The rows are grouped in 2 different ways at once. Each group adds its own fixed numbers to the row, and there is some noise. The rows also spread widely along 6 directions, which tell nothing about the answers.
Some rows, each with its group in each grouping after it:
[-13   5 -24 -21  -2 -51  -5   9  10  14   5  26 -15  16  -8] : Gegon q_888
[-15   2 -37   6   6  -8  17 -34 -15  -5 -31  37 -20   2  22] : Ziraf q_104
[  0 -21 -34  19  -6 -26  -3 -30 -28 -10   8  -4  14  28  12] : pes q_104
[-20   6 -27   3   3 -15   6  -9  19  -6   0   8  -6  53  20] : Ziraf q_394
[ -5  -1   3 -16 -18   7   5   2  27  19   5  18   6  44 -35] : Gegon q_888
[-12  -1  -9   5   5 -12   0  -6 -17  -4   7   8 -11  -1   3] : pes q_394
[ -1  -3  -7   7 -14  54  18 -27  13   5 -29  29  -7  -8 -12] : Gegon q_888
[  1 -10   5   7 -22  24   6 -25  -1   0  -1   6 -20 -18 -30] : Gegon q_394
[  5  -3  15  25   6  34   1   6  17 -15  27 -30   3  14 -14] : Ziraf q_394
[ -2 -11   3  35  -7  39  10 -29 -11 -14   1   5  -8   9   1] : Ziraf q_394
[  3  -8 -20  -7  -4   7  12 -10  34   1 -19 -16  -4  37 -22] : pes q_104
[  1 -11 -34  31   7  22  14 -23   9 -23  -3 -15  26  31  37] : pes q_394
[  9 -20  18  27   1   2 -15  -4 -37 -13  39 -29  -7 -23 -25] : pes q_394
[ -9   9   8   7  17   2  -1  18  13   5  27   8  -3  28 -10] : Ziraf q_888
[ -4   1  19  -7 -18 -23 -10   4 -15   7  23   8 -15  10 -30] : Gegon q_394

New rows, each followed by its group in each grouping:
[-14   8   0 -10   4 -37 -14   3  -1   3   6  13 -37  13 -15] : Ziraf q_394
[  6  -9   6   4 -14  37   3  -1  35  -7  -4 -23   5  40 -28] : pes q_394
[-16   7  17  12 -11  32  12 -10   0  -2  -5  25  -8  34  -4] : Ziraf q_394
[ -1   2   6  16 -17  24  19 -22 -10   3 -10  16  14  11  -9] : Gegon q_104
[ -3  -3   4  17 -12  29  10 -20 -23   3  13  27  14   0  -4] : Gegon q_888
[-15  11   4  12  14   8   2   9   1  -2  18  23   5  24  10] : Ziraf q_888
[  1 -20 -14  12  -8 -38 -26 -10  -5  -7  26 -24 -29  14 -17] : Ziraf q_394
[-11   1  -6  -2   5 -39 -16   8   4   2  22  -5 -33  22 -12] : Ziraf q_394
[ 10 -24 -24  38   7  13  -3 -29 -23 -28  18 -30   7 -12  18] : pes q_394
[  1  -2  13  33   9  37  -2  -9  -7 -18  19 -12 -20 -30 -11] : Ziraf q_394
[ -6   0  29   3 -32  13   7 -23 -28  12   8  28  -9  10 -30] : Gegon q_394
[-20  12  -4 -12  -9   4   6  -5  28   2 -19  15 -27  33  -8] : Ziraf q_394
[-13 -13 -20  16 -12  -2   4 -37 -22   4  -2  30  -8  29  11] : Ziraf q_888
[  1 -13  -4  37  -6  36  11 -26 -24 -19   3   0  20   6  19] : pes q_394
[  3 -17 -36  13   0  40   4 -25  47  -5 -21 -14 -11  25  -6] : Ziraf q_888
[-13   1 -10  15   4 -20  -5 -15 -35  -7  12  21 -21 -13  13] : Ziraf q_394
[  0   8  35  25   2  37  13  15  -7  -9  25   5  18  -1 -11] : Gegon q_394
[ -4  -1 -11  -3   1 -39 -13   4  -7  -4  21  -9 -10  19  -3] : pes q_394
[ -7 -22 -11  19 -25  19   2 -43   7 -10 -10  -3   0  62  -2] : Ziraf q_394
[-11  -3   2  -1  -9   9  -8  -5  20  12   5   9 -16  31 -30] : Ziraf q_888
[  4 -15 -18  22  -7   7  -8 -26 -39  -6   6   7   2  -7   1] : pes q_888
[-16 -14  -4   6 -26  -2  -1 -36 -14   1  -2  17 -22  36   1] : Ziraf q_394
[ -2  16  34 -11 -13  10  15   7   9  17   3  23  -2  12 -39] : Gegon q_104
[  2  -7 -10  28  13  35  -3   0   6 -12  15  -9   2   0   2] : Ziraf q_888
[-11  26  -7 -10   9  12  28  11  33   4 -14  29  12  22   0] : Gegon q_104
[  4 -31 -33  14  -2 -32 -25 -23  -3 -13  22 -43 -29   9  -9] : Ziraf q_394
[ 14  -3   8  13   6  -6   2  11   1  -4  23 -16   5  -4 -34] : Gegon q_104
[-15   2 -27  11   8  -1   0 -15 -11  -4  -3  35   0  24  26] : Ziraf q_888
[-13   7  18  15   4  -5   0   4 -20  -6  31   7  -6  15   4] : Ziraf q_394
[ -7  -5 -15 -13 -23 -37  -6 -17   3   5  -1  10 -10  38 -10] : Gegon q_394
[ -6 -16 -28  15 -19  -6  -3 -43 -33   2  -5  22   6  27  19] : pes q_888
[  5   7  14   8   7   8   4  18  12   2  20 -16  11  31 -26] : pes q_104
[ 18 -15 -19 -14 -19 -16  -4 -23  18   8 -13 -16 -29  -4 -44] : Gegon q_104
[ -3  11   0  16   4  57  25  -9  20   1 -13  31  11   1   0] : Gegon q_888
[ 10  -8  -6  20  -5  26  13  -9  17  -7   4 -17  34  59  -1] : pes q_104
[ -6  19  15 -21  -1  -4   0  26  24  19  14  22 -13   7 -34] : Gegon q_888
[ 12 -32 -34   3 -15 -11 -22 -29   4   1   2 -28 -20   7 -24] : pes q_888
[ 13 -25 -13  23   0  31 -10 -24  -2  -9   9 -19 -21 -19 -20] : Ziraf q_888
[  8 -23 -15  26 -13  31   3 -33  -7  -7   8   1  21  21   2] : Gegon q_888
[  5 -13  -6   9   2 -20 -19   5 -13   1  35 -23  -9  -2 -22] : pes q_888
[  0 -10  -8  11 -13  29  10 -25   9 -12 -14  -2  -3  21  -4] : pes q_394
[  4  -1 -40  19  23  24  22  -5  36 -16 -20  -4   0   6  23] : Ziraf q_104
[  6 -24  -5   9 -26 -23 -17 -32 -33  -3  13 -17 -17  14 -23] : pes q_394
[ -7   1  34  14 -23  29  16 -11 -25   4   8  27   5  15 -20] : Gegon q_394
[  5 -29 -17   8 -26   1  -5 -32  18  -5  -4 -35  -1  48 -13] : pes q_394
[-14   3 -28  -2   0 -33   6 -18 -15   2 -21  26 -35  -7   5] : Ziraf q_104
[-10  19  31   3  -7   0   7  10 -20   4  22  31 -15 -25 -23] : Gegon q_394
[  9 -17  15   1  -1   8 -24  11  25   4  32 -32 -25  12 -48] : Ziraf q_888
[-14 -10 -31 -16  -6 -27 -11 -20  -1  10  -7  16 -36  14 -11] : Ziraf q_888
[  0 -27 -42  23  -4   2  -9 -47  -7 -17 -14 -21 -34 -24  -2] : Ziraf q_394
[ -5  -4 -24  10  11   8   2  -4  26  -3  -5   3 -13   9   0] : Ziraf q_888
[  5 -24  -7  12 -37  32   9 -39  31  -3 -24 -10   2  39 -25] : Gegon q_394
[  0 -15   8   7 -28 -13  -6 -24 -30   4  12   6 -14   1 -26] : Gegon q_394
[  9 -20 -24  43  -3  40  11 -35 -10 -29  -6 -18  17  14  26] : pes q_394
[-15   2  21  -2 -20  13  -3  -2 -10  19   9  35 -12  28 -23] : Ziraf q_888
[ 13 -11 -16  27   4  49  14 -14  22 -11  -2  -3  25   3   5] : Gegon q_888
[ 10 -23 -34  24   0  12   1 -36  -7 -24  -6 -23   0   1  12] : pes q_394
[  4 -11 -15   7  -4  11  -1  -5  41 -12  -7 -35  -2  31 -12] : pes q_394
[  7   0   8  24  17  48   8  19  37 -17  12 -35  -6   0 -16] : Ziraf q_394
[  3 -14 -17  21  18   0 -14   4  -8 -11  23 -14 -22 -24 -11] : Ziraf q_888
[  1   0 -28   6  18  -7   8   3  42  -4  -2 -21  -8  22  -1] : Ziraf q_104
[  3 -16 -23  19   3 -11  -7 -28 -29 -16   6 -10 -18 -23   9] : pes q_394
[ -4   0  11  15   6  19   0   5   7  -8  16 -13 -19 -10 -15] : Ziraf q_394
[ 10 -15 -49  14   6  26  10 -21  38 -11 -12 -11  11   7   7] : Gegon q_888
[ -8   3  20  15   6  22  -1  -3 -23  -6  12  10 -35 -33 -19] : Ziraf q_394
[  9 -30 -45  13  -4  -8 -11 -39  12 -17 -10 -31 -37 -17   0] : Ziraf q_394
[ 12  -7 -10  15  11   4   7   2   2  -4  11 -22   7   6 -10] : pes q_104
[  5 -23 -31   2  -4  17  -9 -18  30  -5  -8 -27  -1  15 -16] : pes q_888
[ 11 -15 -19  -1  -3 -15   0 -12   5  -1  -3 -11 -25 -34 -37] : Gegon q_104
[ -1  -8   4  15  -1 -23 -12   1 -26  -6  35 -11   3  18  -7] : pes q_394
[ -6   3 -23  14   6  30  12 -14  25 -15 -13  -3 -15  11   8] : Ziraf q_394
